There are 3 ways to turn a row about zero (a turn may also mirror it). The second row of each pair is the first, turned, with some noise. The first 18 pairs use one turn. New pairs use 2 turns, one after the other, and a turn may come again.
Known pairs, each followed by its turns in order:
[ 1.37 -2.65 -0.57  2.39  3.59]
[-3.59 -0.52  1.25 -3.43  0.98] => povez

[-0.06  2.30  0.74  0.51  0.75]
[-1.76  0.15 -0.62 -1.64  0.86] => kobol

[ 0.75 -0.81 -2.97  0.58  0.65]
[ 0.53 -0.52 -0.07 -2.11  2.51] => povez

[-0.99 -0.14  5.46  3.08 -3.76]
[ 1.22  5.99  2.48  2.08 -2.88] => narab

[-0.72 -2.81  4.52 -2.90  0.88]
[0.61 2.05 3.91 2.03 3.63] => kobol

[ 3.73  0.35 -1.02  0.08  0.35]
[ 1.86 -2.42 -1.19 -0.78 -2.13] => narab

[ 0.11 -0.83  0.83 -1.12 -1.12]
[-1.34 -0.01  0.96  0.32 -1.26] => narab

[ 0.24  0.51 -5.35 -2.25 -2.82]
[-1.01 -5.03  0.05  3.81  0.44] => narab

[-3.18  2.68  0.78  1.07 -4.32]
[-0.47  0.07 -5.37  1.54  2.66] => kobol

[-3.71 -1.96  1.81 -1.08  1.65]
[-2.54  2.23  1.81 -1.68  2.57] => narab

[ 3.76 -1.32 -3.31 -1.66 -0.58]
[ 3.97 -0.07  0.90 -1.59 -3.14] => kobol

[0.75 0.68 1.12 0.25 1.06]
[-0.76 -1.14  0.30  0.09 -0.88] => povez

[-6.72  0.27  2.77  0.01 -1.22]
[-0.04  5.19 -3.37  1.70 -3.54] => povez

[ 0.80  2.27 -0.16 -1.69  0.53]
[ 0.58 -0.35 -0.19 -2.82  1.11] => kobol

[-2.66  2.15 -0.91  1.55  3.03]
[-3.75 -2.91 -0.42 -0.87  0.58] => kobol

[-0.88 -1.32 -0.59 -1.12  1.51]
[ 0.52  1.19  0.95 -1.95 -0.79] => povez

[ 1.50  1.03 -1.46  5.47  0.44]
[ 5.74  0.25 -0.56  0.58  0.50] => narab

[ 2.63 -2.85  2.82  2.55 -0.93]
[-4.16  0.07  2.50  2.16  1.42] => povez

New pairs, each followed by its turns in order:
[ 1.46  2.59 -3.00  3.26  0.55]
[ 3.88  2.82 -0.17  1.00  2.14] => kobol povez

[-1.67 -3.83  4.01 -4.74  0.10]
[-5.31  4.18  0.08  2.29  1.81] => narab narab

[ 1.25  1.72  2.39 -1.09  1.81]
[-0.43  0.60  3.30  1.19 -1.36] => povez narab

[ 0.11 -1.24  2.82  3.10 -1.65]
[1.16 2.64 0.18 1.29 3.52] => povez narab

[ 0.38  2.62  0.54 -4.65  1.16]
[-1.15 -1.53  1.80  2.66  4.23] => narab narab

[ 4.03 -6.06 -5.48  1.10 -1.12]
[ 2.92  0.35  2.93  4.09 -7.06] => kobol narab

[ 0.34  0.48  0.69 -0.80 -1.96]
[ 0.54 -2.00 -0.24 -0.73  0.25] => kobol povez

[ 1.24 -1.04  1.59 -2.72  0.56]
[-0.37  1.43 -1.98 -1.88 -1.88] => kobol narab

[ 3.95 -0.27 -1.55  1.56  0.15]
[ 0.13 -0.38  3.28  1.07  2.76] => narab povez

[-6.22  0.10  1.59 -3.93 -2.67]
[-2.24  2.60 -6.26 -0.72 -3.70] => narab povez

[ 3.19  1.56  5.32  3.02 -0.54]
[ 3.60 -3.81 -0.78  4.21  2.10] => narab povez

[-1.95 -1.98 -2.61  4.72 -1.27]
[-1.71 -5.38  0.45 -2.72  0.48] => povez kobol

[-0.74 -3.11 -4.45 -3.39 -1.83]
[ 0.12 -5.53  2.27 -0.47 -2.96] => povez povez

[-2.99  3.39 -0.09  1.59  2.27]
[-1.86 -2.94  0.17 -3.40 -1.84] => narab kobol

[-3.60 -2.97 -1.47  0.61 -2.38]
[ 4.95 -0.39  2.22 -0.48  0.63] => kobol narab

[ 3.49  0.55 -0.71  3.07 -0.55]
[-0.17  0.32  2.17 -3.10  3.10] => povez narab

[ 2.15 -3.11  3.14 -1.54  1.33]
[-1.58  4.67  1.01  0.55 -1.38] => povez narab

[-0.22 -2.93 -0.54  0.79  2.57]
[ 0.70 -1.10  0.34 -0.79  3.61] => povez kobol

[-1.02 -2.18  0.95 -1.30  2.36]
[-3.39  0.78 -0.98 -0.99  0.83] => narab narab

[-0.68  0.65  2.62  0.15  3.77]
[-2.28  0.30  2.25  3.23 -0.27] => povez narab

[ 0.43 -1.10  0.22  4.26  0.43]
[ 0.23  2.13 -3.44  1.91  0.83] => kobol povez

[ 1.93  0.13  3.85  0.69 -1.72]
[-2.87  0.65 -1.51  3.19 -0.12] => povez kobol

[ 1.16  1.16 -4.25 -1.87  1.08]
[ 0.98 -1.86  2.70  2.82 -2.52] => narab kobol

[-0.05  5.99 -2.39  2.95  2.38]
[-0.79 -6.14  3.69 -0.12  2.09] => povez narab

[-0.27  0.24  0.53 -1.56  3.32]
[-0.51  0.67  2.40  1.08  2.66] => kobol kobol

[-2.51 -2.33 -1.59 -2.99  5.38]
[-5.39 -0.86 -1.93  2.00 -3.92] => povez narab

[-0.51 -0.23  2.41 -1.88  0.58]
[-2.06  0.26  1.71 -1.47  0.91] => kobol kobol

[-1.47  1.65 -2.31 -0.81 -1.49]
[ 2.60  0.59  1.26 -0.89  2.06] => narab narab

[ 0.10 -2.17  2.28  2.15 -2.28]
[ 3.15  1.51 -1.60  2.14  0.98] => kobol narab

